All groups share one centre, and each spreads out both ways along 10 directions, with some noise.
Known rows, each followed by its group:
[ -5   8  30  25  10 -25 -30 -22   9 -15  -6 -16  -2 -37  16  17  -7] : (4)
[  1  10  -3  17  23  -9  -3   8  32 -28   7 -15  23 -26   7  14  -8] : (1)
[  2   7  -7  47  -5  19  47  -9   7  -1  -5   8  22  43  -1 -33  35] : (2)
[ -2   5   6   9  17  -4  -6  -7 -11 -14  -8 -11  10 -22  12  17 -10] : (0)
[ -8   4 -16   5   4  -8  -4  12 -19  -3 -11 -21   0  -6 -10  13  20] : (4)
[  4  -2  16  -1  10  -9  -6   2   9  -6  -9 -30  -2   0  18  -3  -4] : (1)
[ -1 -18  30   2  20   6  26   2   1 -15 -29 -57   5   7  42 -25  -8] : (2)
[  5  -8  20   5  -2   2  21   4   0  -8 -19 -21   4 -23   2   6  15] : (1)
[ 20  11   2 -27   3 -25  21  -5  34 -14   0 -23   9  -1 -11  -1  32] : (2)
[-39 -38   9 -33  -1  -2  -7 -22  33 -20  -1  -2 -31   8 -17  20   0] : (2)
[ 19   1  15  20  11  12  -3  22  19 -14  -8 -11  25 -11   8  -3  -7] : (4)
[  8 -16 -17  -9 -19 -32   3  11   7   0   9   4  -7   8 -15   3  20] : (0)
[-12  40 -27  43  40   6  20  18  -8 -14 -22 -36  19 -11   0  27  23] : (4)
[ 24  -9  17  13 -40  -8 -13   8 -44  27 -29  10 -10  15  -8  -9  20] : (1)
[  8  -2   0   2   3   1   6  -4  -9  -8 -22   7  20  18 -26 -25  24] : (0)
[-18   8   1  -4 -10  25   1  13  -3   2 -22 -29   6 -11  -1   7  26] : (0)
[  6  11  -1  10  16  20 -23  -1 -34  -2 -14   6  15  16  -3  13  -2] : (1)
[ -1   6 -18  13  13 -25  16  -2 -18 -10   4 -11   8 -13  20  19  -8] : (0)
[ -4  -9 -29  24   3 -49 -15 -16 -12 -15  23  23  -4   2   2  35 -11] : (0)
[ -5 -19  -2  -2 -10  -3   7  -6  -2  -9   2  -3   2  12 -10   0  24] : (3)
[  1  -3   1  -3   0  -4   8  -6 -12  -7  -3  -8   8  -7  17   6  -9] : (0)
[  8 -20  -1 -23  -5 -29  20 -17 -26   0   4 -16  -6  27  28  -9  -3] : (2)
[  4   1  13  27 -16  -5  -9   7   6 -17 -22  -4  31 -36  16  13 -12] : (1)
[ -1   5 -10  -1 -19  -6   9  13  37  12  19   4  -4   0 -17 -22  27] : (2)
[-22  22 -15 -15  22  -9 -25 -33 -22  -5   3  -1   4   0  10   4 -12] : (1)
[-10   9  -9  24  14   1 -27   8 -29 -14 -15  -6  37 -30 -24 -12  29] : (3)
[ 35  28   6  30  15  -7  24  29  21  18  -8  -4  -5  -9   2 -18  -6] : (3)
[ -8  28   4   4 -26  42   8  11   7  16  -6  -2  38 -28  14 -31   0] : (2)
[ -3 -35  14  -5 -33  14  12  22  13 -10 -25 -23  24   2   9 -33  11] : (3)
[-24   5   2 -15 -14  27   6 -10  11 -12 -22  -3  22 -23  -6   4   5] : (2)
[-12  -1 -10  37  -7  -6 -19  -9 -15 -10   4  27  14  -1  -1  12  -4] : (0)
[-18  28  -3  15  23   3   1 -28 -18   4   2   4   4  -9  -5  -9  11] : (4)
[ -3  18  -6  21  24  25  36  22   0  -4 -35 -25  30  -7 -11 -41  20] : (4)
[ 11 -23  17 -22  19  12   3  11  26 -29  -1 -27  13  12  16   9 -18] : (1)
[  3   0 -13 -31   1   2  46 -25  -5  -7  -3   9  12  29   3   2   3] : (4)
[-11  -8  -1 -16  22   0  19  -9   7  -7   2 -14  -4  11   2 -30   1] : (4)
[-20  23  -8  67  16 -10  25  -6  22 -17  -9 -11  19  -9  20  -4  -1] : (4)
[-25   3 -13  32  22  23   9   3  -3 -18   1 -14  18   9  21   8  -5] : (1)
[-16  -1 -19  18  23 -22  28 -26  16 -27  -4  25  17   2 -11 -17 -11] : (4)
[ 10 -25  -6  -2  29  32  20  37   6 -29  -9 -16  19  20 -17   7  12] : (1)
[ 19 -11   9   7  10 -15   9   3  -2  -3   0 -10  -7  17   3 -12   7] : (2)
[ 19   7  14   8  22 -10  10  -7  -5   2   5  -2  -9   1   7  -3 -10] : (3)
[  9 -19  12   4  14  -6 -16  -4 -40 -17 -27  -2  13  -8   6  20 -15] : (2)
[-16 -21  23   1  11  26  27 -30 -13   2  10 -25  -2  32  12 -55  32] : (3)
[ -2  31 -15  23   8  -2   8  28   3  -1 -32 -16  12 -25  -8  10   5] : (3)
[-24  -5   1  12  27   5  18 -13  -7  -8   2 -43 -23  18  31  11   5] : (1)
[-11  -3  17  32  21  -2 -18 -22   4 -17   1  10   8   4   7  -9 -17] : (0)
[ -6 -16  26   3  40   7   6 -38 -55 -20 -28  -9   3  -4   3   8  -1] : (3)
[-16 -22  -2  28 -12 -12   1  21  10 -19 -14 -24   9  -2  26   5 -10] : (4)
[ 32 -10  30 -28  19  30 -10  11 -32   4 -33 -12   4  21 -16  -5  12] : (1)
[ 14 -16   0   7  24 -41  23   5 -18  -7 -20   0   7 -21 -10 -45  -6] : (0)
[  1   2 -16   0  -2 -20  11   1  -2  -4  -5   5 -13   1 -15  29  12] : (3)
[ 42  35  -4   1  27 -32  -7  11  11   0  11 -14  10 -22 -18   5  26] : (2)
[ 14  30  -8   4   4   7  23 -19 -23  30  48  29  -2  -6  17 -10 -10] : (0)
[ -2  24   1  10 -13  35   7   1  -2  10  -8  12  25  -5  13  -8  -9] : (3)
[-14 -33 -15 -38   3  -3  34 -14   3 -16   1   1   2  30   2 -21 -14] : (4)
[  2 -12  14   0   8   1   8 -14 -13  -6  -8  -7   4   2  12  -4  -7] : (3)
[ 13 -36  25  35  19  -6   6  12 -19 -25 -30 -23  17  -5 -23 -23  40] : (3)
[ -6   8  18 -11  15   7   6 -21  33 -19   7 -28   4  -1  27  17  -5] : (2)
[ -2 -25  19 -23 -12  -5   3   6  10   1 -11 -17 -10  -8  -8 -26   6] : (0)

New rows, each followed by its group:
[-55 -27 -28   9 -24   8 -13  -4 -59  14  -7   5  -6   8  -3 -33   9] : (4)
[ -1  18 -10 -12  -1 -10  -7   8  41 -11   8 -22   1  -7  -2  26  17] : (3)
[ 12  -5   0  -6   7 -36   5   4  -6 -15  -7 -36   7  -7  26  10   0] : (2)
[ 14 -14  29 -24  17  -7  17  -8  17  -8  -2 -32 -13   7  26 -13 -13] : (3)
[ -9  -8   4 -20  12   1  31 -15   9   2  -3 -14  -6  13   0 -42   9] : (4)
[ 24 -24   8  -3   2 -27  47 -28 -23 -15  -7 -25  10  54  44 -14   5] : (2)
[  0 -11   5  22  12   4 -11  15  14 -21  -2  -6  17  -6   8 -10 -15] : (4)
[ 29 -16  23 -38  -5   3   6  -8 -20  -1 -17   2  14   1  -3 -16  -1] : (2)
[  1  11   3  26 -30 -19   8  -1   0   6 -18   5  16 -44  -1 -10  14] : (1)
[ 39   5  14   0 -19  15  22  17 -13   6 -22  -2  46  -6   7 -35  10] : (2)
[ 30   0   6  -4   6  -9  43  33  37 -20 -29 -43  19  -1   6   5  15] : (4)
[  5  17 -15 -13  24  15   2 -15  -6  -5  22  25  16  -2 -23   6  12] : (1)
[-10  -1  16 -23  11  16  11  -6   5  -1 -18 -37  -4   1   8 -18  13] : (0)
[  8  10  22   6 -20  19  17 -26 -32  17  -3  19   5 -16   2   6  11] : (1)
[-19 -25  24 -59 -30  43  29  -3 -21   7 -33 -39   3  -7  30 -16  -3] : (0)
[  5 -14  24   6  -8  11 -17   0   8 -14 -11   1  15 -12   8   6 -14] : (0)
[  5   3   0  -7   3 -13  -7   7  10  -5  -1 -14   3 -10  -4  -4   7] : (3)
[  9   8  -5  54   9  -9   0  20  21  -7  14 -11  10  -1  -1  -3  21] : (3)
[-11  10  11 -36  -5  35   1 -22 -24   7 -14  -1  20 -20   8 -12 -12] : (2)
[  8 -15  21 -15 -17  -2  30   0  -2  12 -17 -20 -10   0   1 -29  21] : (1)
[-26 -61  -4  17 -26 -41  -8  21   8 -34 -39 -22  -1   2   1  -4  -4] : (0)
[  4   4 -19 -16   0 -30  -7 -21 -27  16  27  27 -14   8 -13 -15   2] : (3)
[-14  24  -6  -1  -4  27  21   7   7   6 -25 -15  11  -5   4  -1   7] : (3)
[-28 -19  -5   8  19 -23 -10   2   2 -20  -7 -29  -7 -11   4  -7  -5] : (4)
[ 19   9  17 -23  19   3 -17 -15 -15  -2  -3   1   0   3  -7  13   1] : (1)
[ -4 -20   7  14   9  -3   5  -8   0 -20   5 -18   5  12 -17  -3  48] : (3)
[ 19  -1  18  -8  13 -17 -17   4  21 -17  -3 -17   8 -10   9  15  -9] : (1)
[ -4 -10  -2   3 -41  16   7   6  21   0   8   6  17  13  26   0 -10] : (3)
[-10  -1 -25 -21  14  18 -44 -11 -21  -9  12  23  22  55  12  -9 -36] : (1)
[ -1   5 -15  38 -15  -6   6   1   3   0  18  18   1  16   5  20   7] : (3)
[  7  41  46   8  17  -2   9 -34 -27  29 -19 -35 -26 -28  16  -6  25] : (1)
[  9 -39   3 -23  -5 -22  10 -11 -21   4   0  13 -26  38 -21 -20  15] : (2)
[ 18 -17  -4  -2 -11  31 -51  54 -36  11  11   6  15  -6 -25  -4   7] : (4)
[-16  26 -18  22   7  -6  13  -9  -4   3  19 -19   5   3  25  -4   7] : (2)
[ 31   2  14   6   2  -3   5   3 -22  -1 -19  21  13 -12  -6   4 -17] : (3)
[ 21 -41  16 -17 -30   1   3  23  11 -12 -14   7  20   5  -2 -20  -7] : (4)
[  8  10  21  10   9  23  17  12   7 -10 -35 -18  14 -14  17  13 -14] : (3)
[-16  34 -32   1  10 -36   7 -22  26  17  53  -2 -42  19  42  29 -29] : (3)
[  4   7 -14  27  -7 -41  16  11  34  -2  26  -5  -8 -17  -8   1  26] : (1)
[-10 -23  11  -5  -7 -18 -26 -20  -7   4  13  22  -8 -11 -11 -33  -5] : (4)
[ 32   3  46  10  17  19 -19  21  26 -28 -32 -24  35 -34   4   9 -11] : (0)
[ 13 -13 -18  10 -21 -26 -13  29  -8 -10 -12   0   8 -10 -13  33  15] : (4)
[ 27 -15  10  -8 -25  10   6   3  -7  -1  -3  21  25   5  10  -4 -11] : (0)
[ -5  14 -17  41  18 -27 -20  10  -4 -13   5 -11   8 -19   2  18   3] : (3)
[-19  12   8   5   4 -31  25 -45   7  -4  -8  -3 -11  -7   3 -19  11] : (4)
[-38  23 -18  19 -22  28  19 -17  -6   7   4 -10  25  -5  36 -11  -1] : (2)
[ 13  35  -1  -5   0  18   1   4 -11  11 -23  22  20 -24   5  21 -32] : (3)
[ 11 -16  14  -5 -18  13   3  39  35 -18 -34 -38  35 -18 -25 -28  42] : (3)
[ 14 -16  16  32 -24  13   9  36  27 -14 -27 -13  38 -15  16 -23 -10] : (1)
[-24 -17  -5  30   8  28  14  21  -1 -14 -17 -25  24   7  25 -27 -16] : (4)
[ 12  10   2 -24  18 -12 -26   1  29 -32  -2 -21  13 -19 -38  47  43] : (3)
[ 19 -11  -6 -31   1  -8   5  -7   1 -12   4  19  14   6 -14   9  -2] : (4)
[  3   0   6  -8 -10   8  30 -12  -4  -8 -27  -1  21  -1   9   5   5] : (4)
[ 29 -15  -5  26  -6 -22   3 -10 -20  -3  19  25   4  36  12   7  -2] : (2)
[-11  50 -32 -26  11  -2  19 -13 -18  32  -1  11 -18  -5 -19  -1   9] : (3)
[-27 -24  -9  -5  -8 -24  -4  -6   8 -27 -10 -23   9  -8  27  12 -19] : (1)
[ 14  -5  29  22 -24 -22 -14   0 -19  13 -23 -20 -20   0  24   7   6] : (1)
[ 12  -2   7  21   3   8  -8 -14 -36  -6   0  20  21   9  19  11 -17] : (2)
[ 15  -3  -1 -12  -2 -25 -12   9  46 -12  14  11 -10  -9 -43  16  29] : (2)
[ 21 -21  41  18  -6  33  15   1 -45   6 -28 -16 -14  17  18  33  14] : (1)
[  1  -6 -10  11   8 -33  20  11  23 -25 -21 -17  10  -6  -9  -1  10] : (4)
[-12 -11   3  15  -4   9  -2   0   0  -8   4   0  11   6  18 -13 -15] : (4)
[  4 -31   3   0  -8  -4  35  18   4  -4  -6 -21 -12   9  -6   0  27] : (1)
[ -5  -1   4  14   4   8 -14  -8 -16  -8 -20  14  18  -7 -13  -5   5] : (0)
[  4   9   5 -53  10 -12 -20 -23 -20   2 -15   3   5  -7 -19 -22   3] : (1)
[-20 -21 -53   5  15 -18   8  29  17 -11  20 -16  -6  49 -13 -25  16] : (1)
[ -3   4  18   6  21   5 -30 -16 -36  -7 -21 -23  -5  15  25  25 -15] : (1)
